The same things were measured in two ways. Each way mixes the same 12 hidden numbers, adds some noise and spreads widely along 7 directions of its own, which tell nothing about the thing.
In the rows, 128 means zero.
Some things both ways: the first way, then the second way.
[163 175 150 115 149  98 146 147 142 149 105  77 120 135 116 127 155 174
 118 126 103 137]
[165  89  82 117 123 155 143 101 121 111 154  78 117  94 138 147  88 144
 134 176  93 131 148 181 114 146]

[148 112 121  92 115 149 118 122 128 150 129 133  92  84 137 168 116 130
 132 152 118  99]
[130 161 160 159 155 101 152 125 162 150 118 118 140 122 150  60 114 115
 102 150  96 155 102 113 125 123]

[127 139 124 136 144 131 160 157 196 144 153 158 121 129 140 114 140 121
 112 164 176  92]
[117  94 149 125 172 138 146 147 138  71 144 135 149 114 127  64 113  71
 133 148 106 135 109  93 117 126]

[113 162 141 159 169  83 184 172 132  74 123 116 151 190 125 165 190 136
  89  74 156 176]
[120 152 113 106 116 161  88 163 157 132 151 110 117 115 128 158 112 123
 157 143 164 136 119 119 134 124]

[155 166 159 114 115 116 130 139  91 153  67  85 143 107 107 174 124 144
 118  70  61 106]
[117 131 128 130 142 120 116 143 119 130 135 131 112 119 151 104 115  94
 137 176 123 146 110 122 113 108]

[ 94 123 116 145 118 112 143 124 102  93 156 164 136 148 130 146 138 106
 113 134 119 185]
[100 147 135 125 128 149 114 140 131 107 111 142 115 127 109 108 128 103
 118 118 142 156 121  99 154 117]

[140 161 176 126  75 106 166 113 111 131 113 119 129 141 157 164 154 121
 117 132 123 142]
[132 123 141  77 123 109 105 120 115 137 141 130 136 139 140 122 160 168
 154 187 140  97 142 145 134 169]

[115 173 132 138 144 147 113 123 103 140 129 132 176 112 139 115 142 128
 124 147 121 150]
[149 123  83 166 126 101 144  91  88 139 101 119  97 100 152  75 166 128
 113 130  97 144 132 130 153 135]

[122  93  74 165 132 111 185 136 148 125 147 101  88 133 213 110 154 166
  75 200 197 112]
[ 88 148 148  64 124 137  95 168 111 109 166 166 119 142  85 145 114 122
 174 150 157 109 144 120 162 127]

[150 142 139 119 109 133 110 141 120 153  96 123 130  77 136 129 118 106
 125 126  64  91]
[136  95 119 177 139 105 153 109 133 139 134 119 112 123 148 102 129 146
 115 129 113 143 112 106  92 138]

[127 104 150 120 115 136 106 129 135 142 115 121  84 109 169 139 144 109
 119 170  99  81]
[143 103 127 147 130 129 160 127 130 127 117 127  99 119 117 101 120 113
 101 130  96 151 139 118 146 119]

[123 141  76 169 133 135 120 132 116  98 121 134 140  68 138  79 106 148
 112 116  96 150]
[120 137 154 104 142 142 107 141 154 114 140 114 119 137 123 154  96 146
 138 176 151 144 112 119  88 160]

[139 142 113 115 118 129 135 133 110 115 119 153 156 127 107 164  98  99
 128 102  96 155]
[159 112 127 169 100 141 109 138 107 125 123 139 116 138 123 167  94 112
 138 115 134 124 156 162 127 125]

[138 145 135 144 125 127 159 163 150 121 128 135 125 128 153 151 172 114
 130 147 123 117]
[ 91 138 123 126 146 152 108 137 190 127 156 105 122 117 130 104 120 153
 164 137 143 135  90  90 110 143]

[122 135 128 147 125 137 109 119 128 191 129 121  91 116 120 108 127 173
 135 179 107  89]
[127  97  72  84 113 144 124 115 115 121 159 127 100 104 104 155 131 145
 150 145 132 129 130 134 136 141]

[ 70 144 102 105 131 118  80  79  95 124  77  80 141 122 117  41 123 148
 111 129  48 196]
[146 119 126 123 116 140 132 140 145 111 151 111 137 132 116 162 107 134
 137 106 125 127 140 134 129 113]

[122 145 154 131 143 114 146 146 143 113 112 145 131 124 110 136 144 105
  90 164 124 112]
[194 118 100 175 104 133 158 154 121 157 132 114 123 145 119 172 106  87
  84 106 116 145 140 162 106  94]

[130 168  99 157 114 145 138 132 142 144 106 129 142  97 148 107 131 150
 116 136 139  97]
[190 135 121 138 117 114 121 142 116 127 139 108 145 134 166 176 102  99
 128 164 128 144 113 137  97 118]

[109  94  78 132 142 118 154 131 153 145 144  99 132 149 159  47 115 170
 140 101 130 148]
[131  78  99 118 104 165 142  95  90 124 122 104 136 120 133 183 107 126
 119 164 101 120 175 187 128 130]

[116 111 158 105 134  90  96 123 125 173  74  53  72 158 142 118 138 155
 108 103  56 105]
[128 137 126 130 153 108 145 107 144  95 114 112 112  83 139 107 107 115
 116 108  97 175 105 107 122 101]

[ 97 112 105 101 162 113 128 106 139 153 162 148 111 146 120 118 131 158
 119 159 137 151]
[ 87 133 158 101 155 137 133 140 120 102 130 148 155 136 115  46 148  94
 136 168 116 117 131  98 170 144]

[137 171 174 160  47 194 132 147 136 126 139 178 134  78 175 152 170  39
 157 252 103 108]
[140 102 161 159 103 121 142 141 108 145 129 147 112 163 130 136 117 140
 131 151 114 113 162 108 167 139]

[135 159 136 141 120 147 109 130 114 157 124  99 121 113 164 125 156 150
 147 147  92 134]
[126 134 135 131 120 155  91 167 113  87 157 128  98 131 121 179  69 127
 171 133 152 128 135 126 128 124]

[ 98  95 120 100 134 116  99 130 121 164 128 106  97 140 136 132 137 136
 131  86  86 122]
[ 92 137 139 137 135  94 124 125 147 147 152 137 122 138 127 139 146 200
 146  86 159 112 101  82 105 148]

[134 162 117 156 105 143 158 127 116 112 120 160 170  72 133 107 115 119
 110 170 111 132]
[155 125  97 165 108 100 145  89 112 175  79 135 120 142 147  96 187 120
  79 117 106 149 120 152 122 107]

[131 157 157 135 112 139 113 106 117 150 113 130 109  97 127 125 130 134
 132 182  96 126]
[169 134 146 145 123  70 124 128 139 151 123 139  87 129 135  96 143 154
 120 137 128 155 127 111 129 136]

[ 98 109 132 104 140 124 128 141 135 128 135 111 125 165 142 115 158 124
 126 120 122 137]
[126 111 125 120 128 148 145 157 115 118 169 111 121 148  95 193  97 150
 139 124 135 102 153 142 110 140]

[140 127 159 117  77 136 114 103 111 190  69  94 104 116 146 122 106 139
 152 147  35  82]
[138 135 124 122 118 100 131  79 111 145  80 129 129 131 149 138 158 131
 119 138  95 139 132 160 129 114]

[ 79 106 127 151 113 123 151 132 136 130 142 143 139 175 152  98 142 109
 136 138  95 152]
[131 108 119 129  87 134 118 121  87 153 118 143 110 166 122 207 144 157
 136 128 140 103 158 148 137 135]

[110 136 145  92 119 144 147 114 124 154 134 157 171 171  82 157  95 118
 159 110 105 162]
[160 147 130 182 141 102 120 129 124 130 111 121 112 125 157 102 111  98
 134 135 105 150 111 146 100 112]

[105  85  79 111 195 117 113 136 119 148 135 105 124 136 143 141 110 160
  93  77 127 122]
[ 90 151 129 130 124 138 107 141  88 125 114 166 125 136 115 141 127 110
 145 104 140 104 130 135 158 120]

Other things, the second way, with their names:
Q529: [148 136 125 127 141 129 153 110 138 118 144  85 141 119 128 132 102 148
 130 158  97 136 134 140 119 156]
Q406: [ 98 125 178 107 123 112 126 138 115 146 106 174 166 145 113  84 155  81
 105 152 131 123 167 131 168 113]
Q875: [111 117 117 136 133 113 125 111 108 117 115 136 165  99 136  99 159  94
 121  92 129 127 149 139 137 105]
Q499: [ 96 127 151 106 128  92 136 139 112 156 152 142 120 165 119 190 132 167
 123 148 156 125 123 104  85 133]
Q723: [124 152 139 129 116 102 134 119 105 134 104 136 175 158 142 134 188 140
 100  80 145 114 126 110 142 121]
Q521: [170 131 140 141 128  91 145 131 108 128 135 126 128 128 156  87 124 115
 112 177 109 150 124 103 147 136]
Q601: [122 113 131 123 117 164  89 161 162 126 173 120 139 126 131 134 106 133
 180 165 165 113 128 100 135 162]
Q62: [102 154 103 128 114 113 143 104 135 189 109 137 180 148 127 156 191 152
  89  62 150 104 105 139 110 119]
Q205: [128 154 149 154 134  81 155 126  99 162 114 150 139 170 159 111 144 128
  96 143 107 126  95 120 113 109]
Q542: [173 133 135 160 113 138 133 161 131 144 132 107 121 167 133 201  91 122
 103 123 136 133 128 165  76 106]
Q858: [136 152 158 124 131 136 119 160 124 101 159 111 141 151 123 191  82 141
 160 142 141 116 131 115 118 148]
Q372: [101  87 156  97 122 146 144 154 123 142 147 142 130 153  96 140 132 129
 127 160 131  96 175 134 145 138]
Q586: [130 175 141 159 132  88 147 128 105 153 113 143 131 142 141 127 119 125
  98 106 113 137 107 133 128 104]
Q41: [117 127 132 122 139 116 169 144 113 147 145 135 144 152 136 118 133 105
  99 160 109 130 103  98 125 110]
Q749: [ 96 145 142 128 121 165 123 144 149 117 106 135 125 141  99 133 124 115
 104  84 141 140 130 123 146 102]
Q311: [133 128 133 152 119 117 126 146 147 145 130 143 110 121 113 126 123 142
 115  69 144 125 132 133 131 112]
Q767: [148 107 144 162 131 119 154 122  98 131 152 105 113 152 138 144  88 160
 142 189  98 117 151 136 113 170]
Q293: [111 169 146 138 123 125 108 132 141 150 108 135 136 144 130 121 145 154
 119  95 148 115 119 145 132 129]
Q123: [105 141 160 118 132 130 130 134 141 154 112 140 140 155 128 142 122 113
 114 156 124 131 118 136 113 115]
Q202: [152 147  98 154 125 129 141 124 153 164 145  94 107  95 121 143  84 146
 124 121 108 137 134 175 117 127]
Q306: [110 132 173 105 130  98  97 142 124 101 127 160 137 129 125  97 157 141
 142 108 166 123 141  94 152 137]
Q374: [111 158 163 139 147 149 112 185 137  90 143 136 106 144  95 151  59  79
 144 126 137 154 123 118 113  97]
Q265: [146 106 112 150 139  81 150 140 114 136 139 141  80 114 110  96 149 112
 129 108 112 146 139 108 125 107]
Q221: [163 127 147 125 121 141 151 121 111 115 140 102 180 151 130 163 105 138
 132 161 105 101 159 144 147 173]
Q630: [116  91  80 158 115 174 156 151 113 145 152 123 109 138 122 133 107  79
 109 149 110 139 122 124 125  92]
Q75: [187 132 136 133 118 115 153 128 136 153 117 114 136 133 158 111 114 107
  92 171  86 141 126 156 141 111]
Q316: [182 169 159 140 147  90 138 132 162 143 137  91 171 145 155 124 126 153
 115 153 129 133 104 128  85 166]
Q790: [ 98 134 181 114 149 105 130 134 121  82 118 159 134 147 110 129 124 129
 133  99 130 132 122  92 128 121]
Q863: [ 89 131 119 113 131 159 117 153 124 110 135 143 124  96  94 113 102  67
 130 117 132 144 151 138 159  91]
Q447: [115 136 134 114 114 134 149 137 112 136 138 130 165 130 124 133 125 103
 107 141 125 131 149 103 178 120]
Q766: [109  77 139 109 124 155 128 157 100  97 134 179 109 168 102 111 135  96
 141 136 120  98 131 127 143 109]
Q51: [111 149 134 123 107 125 127  80 101 149  59 136 118 142 128 157 159 150
 104 122 111 132 151 156 157 134]
Q469: [ 65 100 114  76 126 195 149 129 111 123 145 133 145 156  92 124 140 128
 131 172 114  88 145 139 161 145]
Q811: [115 112 150 159 140 115 141 152 106 134 165 129 102 131 140 119  82 141
 134 174 127 127 134 102 120 144]
Q605: [ 85 115 157 136 145 125 121 171 103 104 180 171 125 135 119 111  87 118
 183 136 131  88 126  93 151 132]
Q819: [119  87 123 109 113 161 136 145 112 113 118 159 143 155  99 108 166  71
 111 124 126 122 151 124 157 102]
Q527: [132 111 113 103 101 144 143 128 116 180 140 113 148 142 120 159 142 144
 112 160 121  90 175 188 145 134]
Q959: [150 151 132 145  94 118 120 117 113 149  87 135 145 151 146 199 137 127
 103  83 135 130 129 149 129  98]

Some of these things the first way, each followed by its name:
[113 191 128 117 134 156 133 122 129 110 126 136 154 100  76 135 134 144
 124 139 125 179]  Q75
[103 126 160 104  71 144 122 104  95 115 108 136 140 119 136 131 122  96
 141 108  66 144]  Q542
[ 79 105 127 106 106 154 123 105 100 133 111 129 167 163 132 106 107  98
 133 117 131 131]  Q265
[ 81 128  93 129  91 163 110 112 104 111 130 141 154 138 161 109 137  91
 136 144 111 165]  Q858
[119  91 114 113 146 130 143 148 156 159 169 164  98 127 112 152 126 144
 131 101 169  81]  Q62
[108  85 149 139 100 129 157 126 162 124 168 143  80 119 216 123 149  95
 100 187 188 109]  Q311
[127  82  82  88 133 138 101 131 105 154 130  92 112 100 174 141 119 143
 129  71 111 112]  Q811
[110 144  60 111 154 156 145 147 123  98 132 136 186 110  95 128 108 149
 120  62 126 166]  Q766
[118 103 111 113  86 128 115 116 106 140 132 132  86 123 169 161 153 110
 118 157 133 105]  Q447
[152 168 162 180 108 107 151 174 128 137  91  94 123  81 136 107 160 125
  97 160  67  89]  Q499
[164 136  92  97  94 160 153 165 106 104 130 134 172 126 150 194 134  83
 146 104 119 136]  Q767
[134  93 182 137 121  99 175 164 153 137 154 137  86 204 156 191 159 111
 143 131 109 118]  Q51
[152 150  74 155 114 140 134 165 120  85  91  96 148  74 180 114 133 113
  87 119 115 118]  Q790
[138  87 112 101  94 129 146 137 113 128 141 129  95 114 181 179 152 119
 123 143 110  92]  Q469
[ 83  77 104 134 140 104 150 134 165 157 141 111  74 130 185  91 162 151
  70 179 143  74]  Q41
[133 173 120 130 166 116 142 138 162 116 136 150 133 113 109 119 151 143
 101 159 155 142]  Q316
[151 171 149 123 126 106 152 136 124 136 106 116 165 128 119 125 125 124
 118  99 139 139]  Q875
[ 94 149  95 125 122 127 118  98 114 134 137 135 133 116 134 109 135 146
 106 156 135 167]  Q521
[153 140 193  88 122 108 136 128 123 158 101  91  94 121 131 156 160 145
 130 135 100 102]  Q527
